The first 9 rows are patterns. Each new row is the sum of 3 different patterns, raised or lowered, with some noise. Before adding, each is slid sideways (what falls off one end comes back at the other) and multiplied by a number that may be negative. Names go in the order of the patterns.
(in the rows, 128 means zero)
Known rows, each followed by the names of its patterns:
[105 173 122 127 158 126 155 109 122 156 116 119 170 137  98 118 129 132
 143 127 123 125 127 159 134 123 126 145 124 134 124 124 131 139 133 146
 162 154 144]
k_299
[137 132 103 131 125 105 108 104 130 125 138 131 126 114 145 131 176 119
 132 102 126 134 131 139  89 125 136 127 113 142 154 125 120 113 146 155
 130 138 111]
k_151
[107 122 118 135 129 134  80 116 125 116 127 130 127 140 117 135 140 106
 128 126 136 161 140 136 176 110  80 133 137 128 118 120 122 117 147 176
 134 119  80]
k_884
[125 101 138 127 135 122 120  97 131 127 134 145 138 148  83 151 115 123
 138 174 124 135 137 137 125 147 168 116 139 150 115 113 120 148 129 121
 139 138 118]
k_273
[129 123 125 128 130 126 126 142 162 128 119  81 106 134 153 136 116 124
 107 126 134 145 153 135 127 100 129 110 108 140 140 145 131 127 129 135
 131 130  90]
k_691
[106 116 153 126 109 105 133 120 118 137 136 108 127 141 110 130 138  80
 150 115 103 112 126 126 118 150 138 125 167  91 131 145 133 130 150 150
 136 144 148]
k_80
[168 103 104 123 107 109 125 124 123 144 123 112 137 119 127 132 156 128
 170 122 131 143 135 127 103  90 165 130 125  95 111 121 132 126 126  95
 156 150 124]
k_315
[125 148 122 145 112 111 158 136 122 119 121 114 131  90 105 114 125 128
 131 129 123 129  99 121 150 108 129 128 131 128  91 109 132 131 138 152
 128 135 135]
k_554
[134 132 134 127 106 130 128 112 129 122 125 123 158 157 136 160 137 136
 129 125 104 126 142 115 127 134 122 133 118 125 116 162 132  90 124 117
 137 140 123]
k_527

New rows. What belongs after each?
[ 76 155 158 128 107 126 118 108 130 130 115 124 127 116 127 160 155  89
 137 133 132 129 136 121  96 124 115 128 123 123 128 123 138 106 147 170
 119 144 172]
k_299 k_80 k_527
[135 113 111 129 172 113 138 110 100 131 161 147 131  90 148 151 119 193
 127 177  91 121 101 128 145 144 163 110 119 161 146 108 161 187 147 192
 134 167 220]
k_151 k_884 k_315
[153 142 193 179 165 168 159 136 142 163 181 109 157  99 164 137 179 162
 160 174 155 190 123 167 134 166 148 170 153 195 203 154 156 179 188 163
 156 152 166]
k_151 k_273 k_527
[163 132 102 149 130  98 119  91 117 159 124  82 145 138 137 114 102 164
 165 115 129  92 102 124  98 117 131 105 127  95 119 161  97 111 141 114
 157 120 153]
k_299 k_151 k_554
[166 182 192 173 154 163 125 110 156 116 167 153 119 152 134 170 170 127
 155 150 184 170 142 134 198 201 151 160 163 140 152 167 151 159 196 136
 134 187 126]
k_80 k_554 k_527
[184 158 114 175 190 123 143 178 154 151 128 140 142 157 124 175 125 173
 163 149 150 143 189 150 140 169 161 134 112 122 128 154 135  82 147 144
 142 149 128]
k_299 k_151 k_554
[133 156 142 134 133 126  96 132 124 157 145 106 120 137 156 153 127 122
 158 189 155 140 122 106 124 152  76 154 175  83 158 146 144 148 150 172
 136  98 115]
k_884 k_315 k_554
[160 168 118 144 157 160 119 180 170 124 110 122 180 171 135 134 166 101
 150 177 171 149 159 141 137 171 149 154 105 177 163 153 146 194 153 164
 165 127 144]
k_299 k_273 k_691
[127 214 179 158 153 122 163 139 109 183 146 136  89 124 138 147 135 156
 110 195 175 131 187 118 137 151 151 156 185 172 190 153 112 139 164 146
 143 168 176]
k_884 k_315 k_554
[128  74 120 116  75 127 144 123 111 150 149 126 126 129 121 104 125 122
 111 122 130  89 151 105 130 133 120  92 146 135  92 112 114  70 117 121
  80 106 102]
k_273 k_80 k_554
[133  86 149 170 166 157 158 137 120 172 114 128 206 120 114 141 138 108
 132  87 137  85 137 167 138 147 128  77 124 140 204 151 139  42 103 139
 178 112 103]
k_884 k_691 k_315
[143  25 158  78 111 157 153  87 108  96  91 142 129 133 118 131 104  86
  93 113 148 124  81 162 106 123 116  94 143  86  84 165 127 105  80  99
 103 128 122]
k_151 k_273 k_315
[139 140 169 143 108 126 147 118 107 136  88 122 117  93 144 132 124 134
 134 124 103 112 124 132 113 107  81  91  86 148 105 113  95 119 112 153
 108  74  76]
k_691 k_315 k_554
[156 177 151 138  82 120 165 196 186 123 116 113 130 130 156 162 150 175
 113 133 147 118 161 161 188 126 155 137 132 154 146 107 128 127 174 136
 155 118 125]
k_691 k_315 k_527
[129 134 103  86 108  71  98  91 100 101  75 109  88  87  99 107  83  72
 110  65 103 125 107  89  55 100  89  81 112  72  95  76  64  85 106  99
 103 100  80]
k_151 k_80 k_554
[112 120 120 136 152 141 147 143 137 108 112 116 121 142 119 122 116  64
 114 161 135 125 121 132 143 127 151 125 126 107 132 167 154 127 137 149
 105  93  88]
k_299 k_884 k_554
[128 179 102 140 148 107 111 104 160 135  73 121 136  61 109 113 142 127
 150 111 106 110 132 122 115 134 148 149  84 121 105 157 141 177 106 118
 128 107 102]
k_299 k_273 k_527
[114 115 129 108 131 154 116 111 137  94 104 153 100 167 146 118 164 102
  85  98 113 140  88 133 105  86 111 151  98  86  73  72  98 113 139 107
 102  87 126]
k_884 k_80 k_554
[128 149 152 119 132 142 127 176 148 146 174 123 131 175 142 130  94 105
 137 140 153 173 127 120  87 134 157 127 141 142 129 103 124 120 160 158
 160 141 145]
k_884 k_691 k_554
[185 169 107 150 158 118 135 192 147 168 181 146 151 144 120 138 120 102
 188 193 108 160 140 157 153 150 176 144  91 111 123 150 182 107 154 145
 104 149 147]
k_299 k_884 k_554
[120 112 135 140 140 150 149 164 153 151 128 132 116 125  80 135 216 113
 137 139 124 141 131 138 118  78 147 159 147 154 166 160 118 136 146 166
 156 148 157]
k_299 k_884 k_554
[120 131  92 113 136 132 121 100 136  95 159 141 100  95 107 134 115  94
 129  92 152 119  87 110 113  78  82  89  94 118 125 154 109 124 139 122
 131 124  86]
k_299 k_80 k_527
[ 45  51 132 132  91  86  89  70  99 100 122 123 131 109  84 105  80  66
  90 120 126  88 107  98 115  97  72  43 132 102  79 117  96 112 116 109
 156 101 115]
k_691 k_554 k_527
[146 141 124 185 139 168 169 149 159 145 123 148 131 135 156 171 150 107
 138 127 152 115 159 196 147 144 137 115 155 157 176 144  91 121 146 226
 195 174 182]
k_884 k_691 k_527
[ 96 121 153  86 144 149 117 124 100 151  76 100 135  82 150  71 114 149
 132 112 147 151 101 113 135 100 130 133 122  68  97 178 119 117 111 121
 104 113 118]
k_299 k_80 k_527
[114 106 107 116 115 106  98 124 125  93  95 112 107 103 100 100 122  81
 109 121  98  99  97 110  84 107  95  70 102 101  64  78 102  69  93  52
 103  77 125]
k_273 k_80 k_527
[ 71 143 105  53 108  83 101  90  97 119  93 118 118  89  92  62  71  92
 101  80 109 106  97  87  89  67  86 131 100  80  57  88 118  92  80 110
 124 120  97]
k_151 k_884 k_527
[ 93  96 131 167 158 120  97 111 111 124 110 143  81 160 149 102 112 110
 109 119 105 109 103  74 108 105  90 148 112 134 108 106 153  96 159 138
 110 171 129]
k_299 k_273 k_315
[ 94 161 133 178 175 134 126 116 136 103 150 146 122 118 142 126 125 111
 138 123 105 142 122  81 121 118 124 158  76  95 139 130 122 139 151 135
 112 138  75]
k_884 k_691 k_80
[128 121 154 131 110 106 114 117 154 132 134 126 108 145 112  95 158 160
 128 131 133 137 114 130 147 135 131 162 151 153 180 130 153 145 143 134
 139 160 158]
k_299 k_884 k_554
[ 99 110  86  61 117  61  59 101 105  95 113  91 106 121  97  91  89  86
 115 103  88  80  92 119  72  94 122  63 122  96 113 120  82  80  81  51
 101  88  89]
k_273 k_315 k_527
[ 39 115 101 110 149  90  85  85  89  63  88 111 106 133  99  94 113 111
  80 104 109 105 134  89  95 117 101  97  93 110 141  94  54  66  95 127
 113  91  77]
k_691 k_315 k_527
[207 152 115 174 132 126 159 120 128 126 150 143 160 180 139 148 128 164
 146 148 166 209 157 153 174 164 176 127 121 150 160 153 140 136 151 151
 139 158 143]
k_273 k_691 k_315
[163 151 140 150 168 146 130 148 171 122 208 139 166 179 168 180 183 171
 145 157 147 101 189 160 147 157 140 117 141 156 133 130 190 187 144 170
 183 184 131]
k_151 k_80 k_554
[124 116 122 154 123 135 155 152 113  92 141 124  85 145 174 117 124 100
 146 115 150 143 112  75 121 160 178 146 134 142 114 101 106 161 142 135
  97 134 123]
k_299 k_151 k_884
[130 163 137 162 157 131 136 115 106 130 113 188 159 128 140 110 139 126
 191 166 130 115 104 117 143 151 157 133  89 155 124 136 146 153 126 131
  74 157 164]
k_884 k_273 k_691
[147 163 138 198 142 145 178 180 141 149 159 154 149 171 104 175 164 149
 153 131  98 174 129 134 124 141 155 139 155 167 115 166 184 160 193 142
 147 154 131]
k_80 k_315 k_554
[135 171 145 154 118 202 101 108 144  90 136  87 167 134 145 125 148 101
 107 107 125 119 150 111  92 113 115 160 148 147 126 117 128 138 110 111
 142 155 157]
k_299 k_273 k_527
[142 206 139 131 147 157 136 149 143 143 162 122 149 161 122 173 163 203
 157 177 155 158 172 179 171 157 144 209 166 162 137 167 152 169 153 166
 130 155 227]
k_273 k_315 k_554
[134 130 122 131  88  88 154 117  93  87 101  85 147  59 100 116 117 120
 136 115  80  65  72  74 176  94  86 101  92  90  65  99 116  99 134 116
  89 102 115]
k_691 k_80 k_554
[145 173 200 169 227 138 158 133 124 163 154 112 161 135 139 126 157 169
 179 149 168 106 221 154 138 177 145 156 157 147 109 157 162 155 125 166
 161 159 144]
k_151 k_691 k_315
[119 100 148 131 103  71  99 102 103  92 118 110 128 128 113 103  99 113
 115 135 152 129  61 173  96 104 142 151  92 104 122 118 117 147 181  97
  95  84  87]
k_884 k_273 k_691
[131 153 152 122 121 120  91 115 147  64 162 156 101 103 109 121 126 113
 125 127 123 141 132 129 149 151 105 142 142 126 125 149 151 131 172 125
 132 172 116]
k_299 k_80 k_527
[139 152 190 180 171 158 130 139 120  89 180 140 160  71 122 140 131 169
 126 147 196 142 148 184  90 119 166 131 128 142 160 145 172 150 134 132
 137 153 146]
k_299 k_691 k_315
[153 138 126 172  84  48 123 100  88  77 103  90  87 126 175  90 100  79
  73 101 108  69 118  78  45  87 129 107  93 111 109 119 134  90 119  98
  98  90 127]
k_884 k_691 k_80
[106 158 151 153 191 162 167 140  93 148 146 171 165 158 106 139 174 188
 137 161 160 139 162 174 148 149 177 144 163 188 146 165 197 129 111 183
 160 105 141]
k_884 k_315 k_527
[195 149 128 152 114 159 148 138 137 139 111 169 124 125 174 133 160  86
 159 156 177 172 190 154 131 156 141 127 138 158 145 122 175 146  91 126
 155 145 127]
k_273 k_554 k_527
[124 147 175 148 142 173 157 139 189 196 176 200  99 128 167 172 182 168
 165 104 128 160 117 205 174 148 163 134 143 134 124 151 146 198 196 143
 169 216 171]
k_884 k_691 k_80
[ 88  77 129 121  62  97  51  33 124 160  94  95 115  94  99 122 131 123
  82 117  81  95  91  86 102 164 104 116 119 116 100  84  95  35 112  69
  69 141  80]
k_299 k_691 k_80
[147 137 164 159 132 149 168 160 141 137 137 138 163 181  75 133 148 163
 159 168 133 177 155 144 171 148 157 143 161 147 148 157 137 177 101  95
 134 108 181]
k_151 k_554 k_527
[ 87  67  92 128 143 144 123 111  96 112 113 107 118 108 145 108 118 109
 141 145 133 118 142 152 138 128  75 155 119 112 169 116 131  64  83 143
 112 141 150]
k_299 k_691 k_527
[162 121 125 102  99 146 108 117  98  96  66  96  68  83 113  98  74 107
 112 100 105  85  79 145  81 102 108 125 107  66 100 117 110 158  88 107
  95 122 103]
k_151 k_80 k_554
[112  78  99  79  88  95 126  79 119 112  92 104 129  84  91  68  89  63
 133 152  82 114  96 109 108 114 124  96  99 119 104  83 118 109 111 151
  94  85  96]
k_691 k_80 k_527
[119 167 161 100 163 153 105  99  80 203 183 128 120 120  91 146 172 165
 112 162 137 124 181 125 141 108 130 145 134 115 131 149 142 133 145 122
 137 154 135]
k_299 k_691 k_315
[121 104  76  96  73 103  75  93  81 147 154 138  32 101 114 145 145 112
  88  89  69 100  58  98 131  47 153 119  72 111  95 128 116  79 102 120
 119  89 147]
k_299 k_691 k_315
[108 143 171 136 162 146 121 104 168 119 107 160 135 133 152 109 155 141
 133 159 112  92  93  96 124  94 154 119 121 120 133 117 102 111 125 100
 152 133 106]
k_299 k_80 k_527
[177 163 133 162 176 105 178 125 121 127 174 139 115 170 134 164 209 121
 173 148 124 143 139 143 152 174 159 158 138 152 131 130  81 161 133 134
 150 165 117]
k_80 k_315 k_527
[154 118  54 154 121 124 120 157 117 111 143 147 120 158 173 104 120 154
  64 126 119 129 126 123 134 128 146 137 108 147  95 134 138 129 110 149
 145 150 179]
k_273 k_691 k_80
[153 184 172 184 160 154 137 107 153 132 117 153  91 171  95 138 108 119
 113 111 132 133 159 193 141 137 155 191 176 141 140 154 133 189 133  98
 146 114 161]
k_80 k_315 k_554
[148 149 145 135 152 175 163 153 134 144 135 141 169 158 130 166 107 145
 142 163 132 139 151 117 179 140 111 131 140 143  81 174 154 115 124  91
 162 148 141]
k_299 k_151 k_527
[143 114  86 114  98 102 115  88  97 109 126  97  52 115  70 119 131 127
 120 112 138 132  87 103 133 114 108  97 118 104 125 133  66  88  74  87
 124 122 115]
k_151 k_315 k_554
[120 149 147 194 154 137 190 137 143 160 172 141 176 155 130 163 164 163
 123  98 172 122 171 101 126 116 147 156 148  74 181 164 142 177 101 108
 109 117 119]
k_273 k_315 k_527
